The rows of a group lie close to one hidden flat surface of 7 dimensions, which passes through zero. Surfaces can cross.
Some rows, each with its group after it:
| -38.2 |  15.9 | -19.1 |  32.1 |   6.0 | -17.6 |  -5.5 |  -7.4 |  39.5 | -50.0 |   8.1 | -18.3 | -11.1 | => nubo
|  11.3 | -12.9 | -14.5 | -21.2 | -20.4 |  17.6 |  25.0 | -18.5 | -17.9 |   8.0 |   9.0 |   2.8 |  12.4 | => Vegut
| -27.9 |   8.4 | -24.3 |  -4.7 | -19.6 |   6.2 | -21.5 |  36.0 |   0.1 |  22.3 |   7.1 |   3.9 |  31.3 | => Gan
| -12.0 |  -4.9 | -36.4 |  -8.0 | -29.5 |  66.2 |  -0.7 |  28.9 |  18.6 | -18.7 |  22.4 |   1.0 |  -5.4 | => guka
|   1.1 |  -7.8 | -30.4 |  -6.0 |  25.6 | -32.6 |  -3.2 | -15.4 |  19.7 | -33.8 | -27.8 | -13.9 |  -1.8 | => guka
|  -7.0 |   2.3 |   4.2 |  12.1 |  -5.4 |  23.9 | -19.1 |   3.9 |  -8.3 | -15.6 |   8.9 |  19.0 |   3.3 | => Vegut
| -18.2 |   8.0 |  -9.3 |  24.1 |  14.7 |  -0.8 | -59.9 |  11.2 |  31.0 | -41.2 | -32.1 |  33.9 |   8.0 | => Vegut
|  14.4 |   2.4 | -50.5 |  -6.1 |   6.7 |   2.9 | -10.6 |   4.7 |  -5.5 |   6.4 |   2.9 |  19.4 |  16.2 | => pep
|  -4.6 |   6.6 |  19.1 | -18.1 | -33.2 | -32.7 |  -3.1 |  15.8 | -47.4 | -52.8 |  -4.8 |  -4.4 |  -2.1 | => pep
|  14.7 | -17.8 |  32.8 | -37.2 |  -0.9 |  -7.1 |  -9.6 |  12.0 | -35.0 |  27.3 |   1.3 |  -0.5 |  -6.0 | => nubo
|   3.5 |  14.7 | -22.5 |  29.4 |   4.4 | -17.5 |   8.8 |   0.0 |  19.7 |  32.5 | -47.3 |  17.9 |  40.7 | => dov
| -23.1 |   7.4 | -33.2 |  25.3 |   5.8 |  11.4 | -44.7 |   1.9 |  23.1 | -18.1 |  36.4 |  17.1 |   7.0 | => Vegut
|  21.7 | -14.9 |  34.9 | -32.7 |   9.2 |  -0.5 |   5.0 |  21.4 | -57.8 |  38.9 |  24.7 | -16.5 | -11.4 | => pep
|   8.8 |   6.4 | -14.7 |  -7.3 |  -4.2 |  -8.3 |  23.2 |  13.6 | -13.0 |  -3.7 |  -9.2 | -16.0 |  -1.2 | => guka
| -11.3 |  15.4 |   1.9 |  17.4 |  14.8 | -11.6 | -18.6 |  22.3 |  19.0 |  -3.6 |   1.5 |   3.0 | -18.2 | => dov
| -15.5 | -13.3 |  19.4 | -17.8 |  -7.8 |  21.7 |  13.7 | -22.0 |   8.5 |  24.4 |  17.8 |  -8.2 |  -1.1 | => guka
| -13.1 |   8.3 |  -1.2 |   1.8 |   1.7 |  -9.7 |  36.7 |  -5.6 | -11.6 |  21.0 |   5.9 | -11.9 |   4.3 | => mazu
| -35.6 | -18.1 | -10.6 |   2.8 | -20.2 |  17.8 |  -0.3 |  -8.2 |  -4.1 |  -8.0 |   0.4 |  -4.4 |  42.3 | => nubo
| -41.8 |  31.6 |  -5.9 |  -5.0 |  10.1 | -21.8 |  11.9 |  30.6 |  43.2 |   3.0 | -40.3 |  -4.7 | -29.9 | => Gan
|  -0.2 |  -1.1 |  13.2 |  -7.2 | -22.8 |  46.3 |  55.4 | -23.6 |   6.0 |  61.7 |  -3.4 |   5.2 |   8.7 | => pep
|   3.7 |   8.4 |  14.0 |   2.0 | -14.2 |  26.3 | -30.3 |  21.5 | -15.0 |   5.9 |  21.0 |  29.6 | -13.1 | => nubo
|  19.9 |   3.9 |  -1.3 |  48.9 |  26.5 |   3.2 |  -3.5 | -10.8 |  38.6 |  -8.8 |  -5.2 | -11.0 |  -8.7 | => dov
| -19.3 |   5.7 |  25.2 |   4.5 | -13.5 |   8.0 | -20.6 |  -6.1 |   2.2 |  27.9 |  -2.4 |  29.5 |  16.4 | => guka
| -18.3 |   7.3 |   2.2 |  -6.0 |   2.8 | -25.0 |  -3.5 |  10.1 |   5.8 |   2.4 |  -9.2 | -12.9 |  -8.1 | => dov
| -14.6 |   3.3 | -19.3 |   1.9 | -23.4 |  26.3 | -28.0 |  -0.1 |   0.1 | -29.2 |   1.3 |  36.8 |  18.9 | => pep
|   2.6 | -19.6 |  -2.5 | -22.1 |   0.5 |  24.2 |   6.3 | -18.9 | -17.8 | -17.8 |  24.2 |  -0.4 |  -9.4 | => mazu
|  42.7 |   0.9 |  -2.9 |   7.5 |  -0.1 |  11.1 |   8.9 |   8.0 | -25.6 |  -9.8 |  15.5 |   2.8 | -11.6 | => guka
|   9.9 |  25.6 |   9.5 |  40.1 |   1.1 | -32.7 |  17.0 |  20.6 |  26.8 |   4.9 | -20.9 | -26.8 |  -9.7 | => dov
|  18.9 |  14.2 |  -8.1 |  -0.2 | -13.0 | -13.9 |  29.4 |  26.9 | -33.1 |  24.5 |  18.8 | -16.2 |   0.0 | => pep
|   2.6 |  11.0 |   6.6 |  11.1 |  19.0 | -31.1 | -33.8 |  32.0 |  -9.5 | -14.2 |  13.8 | -17.0 | -16.8 | => pep
|  27.4 |  -1.3 | -26.2 |  -2.7 |   1.8 |   1.7 |  -6.4 |   4.7 | -18.6 | -25.3 | -11.1 |  17.9 |  10.8 | => guka
| -12.0 |  -4.3 |  34.9 |  -0.2 | -16.0 |  11.7 |   6.2 |   2.4 | -10.3 |  -5.4 |   5.5 |  -3.8 |  -6.0 | => pep
| -22.2 |   1.4 | -33.3 | -24.9 |  36.0 | -15.1 | -19.5 | -15.2 |   6.8 |  35.9 |  -9.2 |  28.8 |   9.6 | => dov
|  -6.4 |  13.1 | -10.6 |  12.7 |  18.2 | -16.5 |   9.5 |   3.2 |  19.0 |  -4.6 |  -7.5 | -10.1 | -15.1 | => mazu
|  -9.9 |  13.5 |   8.2 |  22.4 |  23.0 |  -2.8 | -15.9 |  15.1 |   0.8 |  23.1 |  48.7 |  -6.5 | -22.1 | => Gan
|   7.3 | -38.1 | -29.4 | -12.0 |   3.4 |   0.2 | -25.5 | -34.4 |   4.9 | -43.4 |  -4.4 |   4.6 |  35.6 | => Gan
|  39.7 |  -4.9 |  12.3 | -16.9 |  20.2 | -20.7 | -14.9 |  17.3 |  -3.7 |  49.4 | -39.2 |  11.5 |   6.7 | => nubo
|   9.3 | -26.5 | -37.8 | -11.8 |  15.2 |   4.5 |   3.6 | -54.3 |  -0.1 | -46.7 |   3.3 |   9.4 |  10.8 | => Vegut
| -44.6 |  -0.1 |  26.1 | -25.5 | -34.0 |  30.4 |   2.3 |  20.5 | -31.2 |  24.1 |  23.4 |  10.2 |   5.3 | => guka
|  -1.3 |  -5.4 |  34.0 |  15.3 |   4.0 |  22.0 |  -1.8 |   6.1 |  -8.9 |   1.7 |  41.8 | -14.7 | -23.6 | => Gan
|  -1.9 | -21.0 | -10.0 | -43.8 |   8.5 | -13.0 | -32.4 | -23.7 | -14.5 | -63.7 |  15.1 |  15.5 | -25.0 | => nubo
| -27.9 |   1.1 | -22.4 |  -0.8 | -19.3 |  -4.8 | -22.7 |  23.7 |  19.3 |  -2.6 | -18.9 |  -1.6 |  31.0 | => Gan
| -18.8 |  12.5 |   8.7 | -23.3 | -24.1 | -20.7 | -11.7 |  24.4 | -24.9 |  -7.4 |   1.0 |   9.6 |  -2.0 | => nubo
| -16.4 | -21.2 |  -2.7 | -11.0 |  42.8 | -28.0 |   2.1 | -16.0 |  36.6 | -11.2 |  17.1 | -56.0 | -26.9 | => Gan
|  10.7 |  -9.0 |  11.9 |  -4.6 | -31.0 |  31.5 |   5.6 |  -0.8 |  19.7 |   4.2 |   2.9 |  -4.3 |   4.2 | => Vegut
|  -9.9 |   0.3 |  25.8 |  -9.0 |   4.2 |  -5.5 | -16.6 |  25.6 |   8.4 |  29.3 |  28.1 | -22.9 | -20.2 | => Vegut
|  -2.7 |   2.6 | -15.7 |   7.0 |  -2.0 |  22.2 |   3.0 | -10.8 | -39.6 |  -9.6 |  31.4 |  25.0 |  10.2 | => Vegut
| -14.1 |  -7.7 |  21.8 |   3.7 | -46.8 |   6.0 |  25.9 |  38.6 | -16.3 |  45.4 |  18.0 | -45.2 |  40.4 | => Gan
|  -2.9 |  22.2 |  12.9 |  11.3 | -34.8 |   2.5 |  -5.4 |  31.3 | -25.0 |  55.5 |  -9.9 |  31.9 |  42.1 | => mazu
| -33.5 |  21.0 | -18.3 |   3.4 |  14.9 |   9.9 | -40.5 |  27.0 |  14.9 |   8.7 |  18.4 |  25.1 | -19.3 | => Gan
|  27.6 |  21.6 |   2.5 |   7.0 | -22.4 | -13.6 | -18.5 |  42.6 |  14.5 |   5.0 | -48.8 |  14.3 |   2.5 | => mazu
|   4.3 | -28.9 | -12.8 | -21.5 |  19.4 |   3.2 |  -1.7 | -37.5 |  -5.2 |  -4.8 |  14.7 |  -3.8 |   5.0 | => mazu
| -25.4 |  18.5 |   4.6 |  26.0 |  11.3 | -10.2 |  18.2 |   8.7 |  10.1 |  21.1 |  11.2 | -18.5 |  -8.2 | => mazu
|  49.3 |   9.8 | -34.7 |  33.3 | -15.0 |  31.7 |  -1.2 |  -9.9 |  40.6 |  30.1 | -30.5 |  43.9 |  26.4 | => guka
| -26.5 |   2.8 |  11.4 |  33.2 |  -6.8 |   6.5 |  12.6 | -37.8 |  54.6 | -40.3 |  -6.4 | -14.0 | -13.0 | => pep
| -10.6 |   7.2 |   6.8 |  23.6 | -16.2 |  16.2 |  56.4 |  -3.8 |  -0.6 |  21.8 |  23.4 | -30.8 |   4.8 | => nubo
| -23.7 |  27.9 | -26.7 |  36.4 |   2.2 |  -7.7 | -46.2 |  24.6 |  37.8 | -14.9 | -33.0 |  27.1 |  19.9 | => nubo
|  -6.2 |   8.2 |  -3.6 | -13.0 |  17.2 |  16.4 | -19.9 |   9.4 |  -5.7 |   6.3 |  33.4 |  17.3 | -31.3 | => dov
| -24.3 | -24.4 |   2.5 | -57.4 | -12.4 | -29.5 |   0.2 | -13.8 | -23.3 | -21.3 |  -5.9 | -19.8 |   3.1 | => dov
| -34.0 |  -7.6 |  19.1 |  -9.5 | -58.2 |  -8.4 | -16.5 |  15.6 | -14.7 | -32.9 | -27.8 |  -5.0 |  49.0 | => dov
| -34.5 |  17.6 |  16.7 |  22.5 | -51.4 |  24.3 | -39.6 |  32.6 |  -8.3 | -17.0 |  -6.6 |  37.9 |  32.5 | => mazu
|   0.7 |  -8.9 |  -1.5 |   5.9 |   0.6 |  24.8 |  -3.6 | -17.4 | -13.9 | -29.3 |  13.8 |  12.0 |  -0.5 | => Vegut
| -34.7 |  31.3 | -16.0 |  -4.9 | -32.4 |  35.1 |  56.9 |  27.0 | -55.7 |  47.3 |  25.4 |  16.1 |   8.7 | => mazu

New rows, each followed by its group:
| -14.1 |  12.4 |  42.0 |  -1.2 | -33.9 |   1.6 |  11.1 |  23.3 | -22.6 |  -1.1 |   2.2 |  -5.4 |  -6.5 | => pep
| -16.0 |  49.7 | -32.5 |  24.3 | -40.4 |  13.3 |   3.1 |  29.6 |  -0.5 |   0.0 | -13.2 |  41.9 |  15.9 | => nubo
|  30.2 |  21.0 | -24.6 |  22.8 |  14.9 |   8.3 |  19.6 |  -2.5 |   3.2 |  30.7 | -19.9 |  27.3 |   2.5 | => dov
| -16.7 |   2.6 | -48.9 |  -2.6 | -12.3 |  22.5 | -17.1 |  -1.0 |  54.2 |  -1.6 | -33.9 |  23.2 |  25.1 | => guka
|  15.0 | -11.2 | -19.0 |  10.0 |  12.2 |  21.0 |   8.2 | -14.8 |   2.5 | -10.6 |  59.4 | -19.6 | -15.0 | => pep
|  12.3 | -17.9 | -16.5 |  10.9 |   8.3 |  12.0 |  25.6 | -38.0 |  13.4 | -21.3 |  26.5 | -17.7 |   0.2 | => Vegut
|   6.6 |  22.5 | -18.3 |   1.9 | -20.7 | -13.1 |  26.1 |  23.9 |   1.1 |  -8.4 | -44.2 |  -1.6 |   3.9 | => mazu
|  28.2 | -14.9 | -16.4 | -20.0 | -31.7 |   3.2 |   9.1 | -11.4 | -17.1 | -59.3 | -16.9 |   4.9 |   8.0 | => dov
| -15.3 |  27.0 |  -5.2 |  -0.3 | -11.6 |  42.5 |  52.7 |  33.0 | -26.4 |   2.6 |  29.2 |  -7.2 | -35.6 | => mazu
|  -5.9 |  -2.4 |   2.9 |  15.8 |  11.0 | -13.8 |  17.0 | -10.8 |  16.7 |  38.7 | -15.5 |  -9.9 |  27.2 | => dov
| -19.6 |   8.6 |  10.1 |   9.4 |  20.9 | -18.8 | -50.2 |  24.9 |  23.6 |  -7.7 | -11.8 |   6.1 | -11.6 | => Vegut
|  -6.8 |  -6.8 |  24.8 |  -9.9 | -25.1 |  56.0 | -28.0 |  20.8 |  -7.5 |  -5.5 |  28.2 |  20.3 |  -2.7 | => Vegut
|   5.5 |   7.9 | -53.0 |  23.4 |  -2.2 |  11.3 |  -2.1 |  -3.2 |  21.2 | -16.4 |  26.9 |  -0.3 |   3.0 | => pep
|  16.9 |  23.1 | -21.6 |  13.4 |  -3.5 |   0.2 |   3.0 |  40.3 | -16.8 |  40.2 |  24.3 |  -0.9 |  -1.6 | => pep
|   9.2 | -24.7 | -29.7 | -41.6 | -27.2 |  18.4 |  -3.4 | -13.5 |   5.6 |  13.9 |   9.7 |   8.9 |  24.1 | => Vegut
|  13.9 |  26.4 | -44.6 |   7.9 | -34.6 | -13.2 |  35.5 |  16.8 | -28.3 |  -3.5 |   8.0 |  -5.0 |  15.8 | => pep
|  -8.7 | -27.5 |  44.8 | -19.7 |  19.3 |  23.4 | -23.4 |  -8.4 |  -6.3 |   5.0 |  13.5 |  -0.3 | -15.5 | => pep
|  13.6 |   8.4 |  -6.1 |  30.7 | -37.9 |  36.3 |  32.0 |  -8.5 |  -7.6 |  -4.5 |   2.1 |   9.7 |  18.7 | => Vegut
| 40.9 |  9.7 | -3.5 | 28.2 | 16.6 | 16.3 | 38.3 | -8.4 |  0.7 | 45.5 |  7.2 | -2.7 | -8.2 | => dov
| -32.3 |   0.7 | -21.3 | -41.3 | -29.7 | -27.3 |  -5.6 |   2.3 | -29.8 | -27.8 | -20.9 |  12.8 |  27.7 | => nubo
|  -1.2 |   9.6 |  19.3 |  -3.7 | -10.6 |   7.3 |   4.8 |   7.3 | -15.7 |  -7.3 |  34.5 |  -4.1 | -27.9 | => nubo
| -10.1 |   2.6 |  14.4 | -13.6 |  21.7 | -20.1 |  -7.7 |  15.7 | -28.2 |  20.1 |  22.3 |  -8.0 | -14.8 | => Vegut
|   3.4 |  18.0 | -53.4 |  45.3 | -27.1 |  10.8 |  -0.6 |   1.9 |   4.3 | -82.8 |  82.1 | -20.3 | -12.3 | => pep
| -18.2 |  -3.4 |  -6.0 |   2.2 |   3.1 |   9.4 | -22.4 |  12.0 |   0.3 |   4.4 |  30.2 |  -4.1 |   6.2 | => Gan
|  -3.8 |  -6.7 |  38.2 |  -7.5 |  29.7 | -36.2 | -49.3 |  20.5 | -13.4 | -23.8 |  -9.5 |  -7.3 | -18.4 | => pep
| -10.4 |  -1.4 |  -7.2 |   3.5 |  -3.9 | -13.4 |  23.3 |  -4.4 |   0.9 |   5.7 | -11.6 | -16.2 |  13.9 | => nubo
|  77.8 |  17.5 | -52.4 |  18.5 |  -0.3 |   2.2 |  17.5 |  41.1 | -43.2 | -45.5 |  -3.4 |  -4.7 | -14.1 | => guka
| -10.0 |  -3.6 |   2.4 |   1.1 | -28.9 |  14.4 |  -9.0 |   6.6 |  -9.8 |  -1.0 |  -5.7 |  13.3 |  30.7 | => dov
|  10.3 |  32.6 |   3.2 |  21.3 |  -9.2 | -22.3 |  18.1 |  49.3 | -24.9 |   2.2 |   1.2 | -19.2 | -11.7 | => guka
| -52.5 |   4.8 |  -3.6 |  18.6 | -11.7 |  13.8 | -26.4 |  -7.5 |   1.0 | -16.6 |  10.2 |  26.9 |  31.6 | => mazu
|   4.9 | -16.6 | -17.9 |   1.8 |  22.3 |  -1.0 |  -6.4 |  -8.4 |  25.8 | -45.3 |  11.2 | -27.3 | -19.8 | => guka
|  15.7 | -24.8 | -26.5 | -23.1 | -11.2 |  14.8 |  33.0 | -22.5 | -19.2 |  35.3 | -37.0 |   6.2 |  57.1 | => nubo
|  18.7 |   5.3 |  -9.9 | -15.4 | -17.7 |  27.7 |  20.7 |  -9.8 | -24.7 | -15.3 |  30.5 |  18.5 | -24.9 | => nubo
|  46.6 | -26.0 |  -2.4 |   8.4 |  -4.5 | -14.1 |   5.6 | -40.2 | -10.2 | -26.2 | -28.1 |   4.5 |  34.9 | => Gan
| -41.2 |  20.3 |   7.9 |   9.0 |   1.3 |   7.2 | -11.4 |  27.4 |  -2.0 |  79.4 |   4.8 |  26.8 |  26.9 | => dov
| -22.7 | -10.8 |  -4.9 |  42.6 |   5.2 |  62.4 |   1.7 | -38.1 |  27.4 | -56.6 |  71.6 | -16.3 | -24.3 | => nubo
|  -7.1 | -42.9 |  15.7 |  -4.8 | -40.9 |  19.1 |   8.3 | -35.8 | -14.2 | -16.5 | -24.7 |  -4.4 |  72.3 | => dov
| -22.4 |  20.4 |  -6.5 |   0.0 |  -9.9 | -25.2 | -27.6 |  11.8 |  -4.8 |   9.6 | -37.3 |  38.1 |  27.8 | => guka
|  10.5 |  11.6 | -14.9 |  21.1 | -29.5 |  19.9 |  46.6 |  -3.5 |  -9.1 |  21.9 |  21.5 | -11.1 |  15.6 | => Vegut
| -30.9 |  -0.4 |  69.7 |  26.3 |  36.3 | -25.3 | -39.4 |   2.6 |   3.1 | -19.3 |  45.8 | -24.8 | -45.2 | => guka
|  12.4 | -18.0 |  33.5 |  11.0 | -27.3 |   9.3 |  15.0 |  -6.6 |   0.8 | -17.7 | -14.0 | -24.3 |  17.8 | => Gan
| -18.0 |  22.1 |  28.9 |  37.5 |   0.2 | -47.5 |  -7.6 |  15.2 |  22.5 | -50.0 |  -0.3 | -39.3 | -24.6 | => pep
|   9.2 | -19.7 |  30.8 |   1.3 |  -2.5 |  -7.8 | -17.7 | -13.7 |   5.7 |  -1.5 |   6.1 | -16.1 |  10.8 | => mazu
|   6.4 |   0.3 | -34.7 |  14.2 |  30.1 | -38.0 | -28.4 |   0.2 |  28.1 | -27.9 | -10.1 | -14.2 |  -5.1 | => pep
| -42.9 |   9.8 |  13.4 |  19.4 |  -7.0 |  39.1 | -15.7 |  43.3 |  30.1 | -15.6 |  43.2 | -32.6 | -31.9 | => guka
| -10.2 |   9.2 |  -8.0 |  36.5 |  -1.1 |   6.3 |  -3.3 |   3.0 |  49.8 |   8.1 |  44.3 | -32.3 | -10.5 | => Vegut
| 11.2 | 18.2 | -3.0 | 29.7 | -2.7 | 10.1 | -9.3 | 30.4 |  1.6 | -4.7 |  6.0 |  2.1 | -9.3 | => guka
| -10.0 |  -4.7 | -62.3 |  -4.0 | -22.5 |  30.0 | -27.5 |  -6.4 |  28.6 |  -0.2 |  38.3 |  18.1 |  28.6 | => Vegut
| -16.0 |  10.7 | -15.6 |  -7.5 |  -6.9 |   0.7 | -32.4 |  -0.9 |   2.6 | -41.5 |   5.2 |  27.3 |  -7.6 | => nubo
|   0.2 |  17.2 |   7.0 |  17.8 | -14.6 | -23.2 | -13.6 |  20.7 |   8.4 |  40.4 | -26.6 |  14.7 |  25.6 | => mazu
|  -6.1 |  42.5 |  41.0 |  45.3 |  26.8 | -44.3 |  17.9 |  31.0 | -39.2 |  -3.1 | -55.4 |  11.1 | -10.2 | => Vegut
| -11.1 |   2.4 |  -2.2 |  33.6 |  54.0 |  -7.3 | -18.0 | -28.0 | -29.8 | -56.2 |  23.2 |  12.3 | -14.7 | => Vegut
|  32.7 | -27.9 |  -3.6 | -34.8 |  40.1 |   5.0 |   2.2 |  -8.8 | -29.8 |  43.7 |  22.5 |  -7.1 |  -6.7 | => pep
|  36.4 | -18.2 | -12.0 |   3.1 |   3.3 |  12.9 |  21.4 | -36.3 |  -0.5 | -28.1 | -11.0 |  -4.3 |   7.5 | => dov
|   8.0 |  -6.3 |  35.1 |   4.7 |  -3.2 |  -0.5 |   1.1 |   7.8 |  23.5 |  -3.9 | -18.8 | -15.7 | -15.8 | => Vegut
|  22.8 | -17.0 | -23.3 | -18.4 | -21.6 |  40.6 |   4.8 | -32.7 |   2.2 |  18.7 | -10.0 |  44.5 |  33.1 | => guka
| -11.9 |   1.6 |   5.8 | -32.4 | -23.0 |  -9.6 | -18.5 |  20.8 | -30.1 |   5.7 | -17.6 |  21.7 |  18.3 | => nubo
|  78.8 |  -2.0 | -35.6 | -25.5 |  11.4 |  19.1 |  73.5 | -30.3 | -39.3 |  25.7 |   0.7 |   9.9 | -14.3 | => dov
|   8.4 |   2.6 |   2.9 |   7.0 | -22.4 |  18.8 |   7.5 |   2.9 |   0.3 |   0.8 | -11.9 |   8.7 |   9.2 | => Vegut
|  -8.1 |  -2.9 |   4.9 |  -4.4 |  -9.1 |  20.5 | -47.2 |  12.4 |  10.6 | -17.3 |  -8.2 |  26.2 |   2.9 | => Vegut
|  23.6 |  22.7 |   3.9 |   8.9 |   0.2 |  -5.5 |  15.8 |  23.2 |   2.0 | -13.1 |  14.1 | -10.5 | -44.1 | => dov
|   8.7 |  -0.1 | -25.5 |  -5.1 | -37.0 |  16.6 |  20.8 |   0.6 |  31.0 |  26.7 |   5.7 | -10.1 |  18.4 | => Vegut
| -28.5 |  20.9 |  17.5 |  13.3 | -31.5 |  -2.1 |  22.9 |  13.9 | -25.2 |  45.5 |   1.5 |   2.1 |  30.5 | => mazu
|  34.9 | -10.2 |  -8.2 |   8.7 |  -2.2 | -15.8 |  39.3 | -25.6 |   5.7 | -16.3 | -31.8 | -21.9 |  13.4 | => dov
|  26.5 | -11.0 | -45.4 |  -2.7 |  26.8 |  -3.1 |  42.7 | -33.5 |  24.9 |  30.6 |  -3.6 | -18.6 |   6.8 | => pep
| -12.8 | -34.9 | -12.2 | -39.5 |   8.7 |   8.4 |  25.4 | -47.6 |  26.9 |   0.6 |   0.0 | -24.7 |   2.9 | => guka
|  24.1 | -34.2 | -31.9 | -35.2 |  -4.9 |  44.5 |  31.1 | -31.0 |  -0.7 | -16.7 |  20.0 | -15.2 |  -0.7 | => guka
|  -2.3 |  27.5 |  -4.4 |  36.5 |   2.6 |  -6.8 |  35.1 |  45.5 |  36.1 |   5.6 |   5.8 | -58.3 | -33.8 | => guka
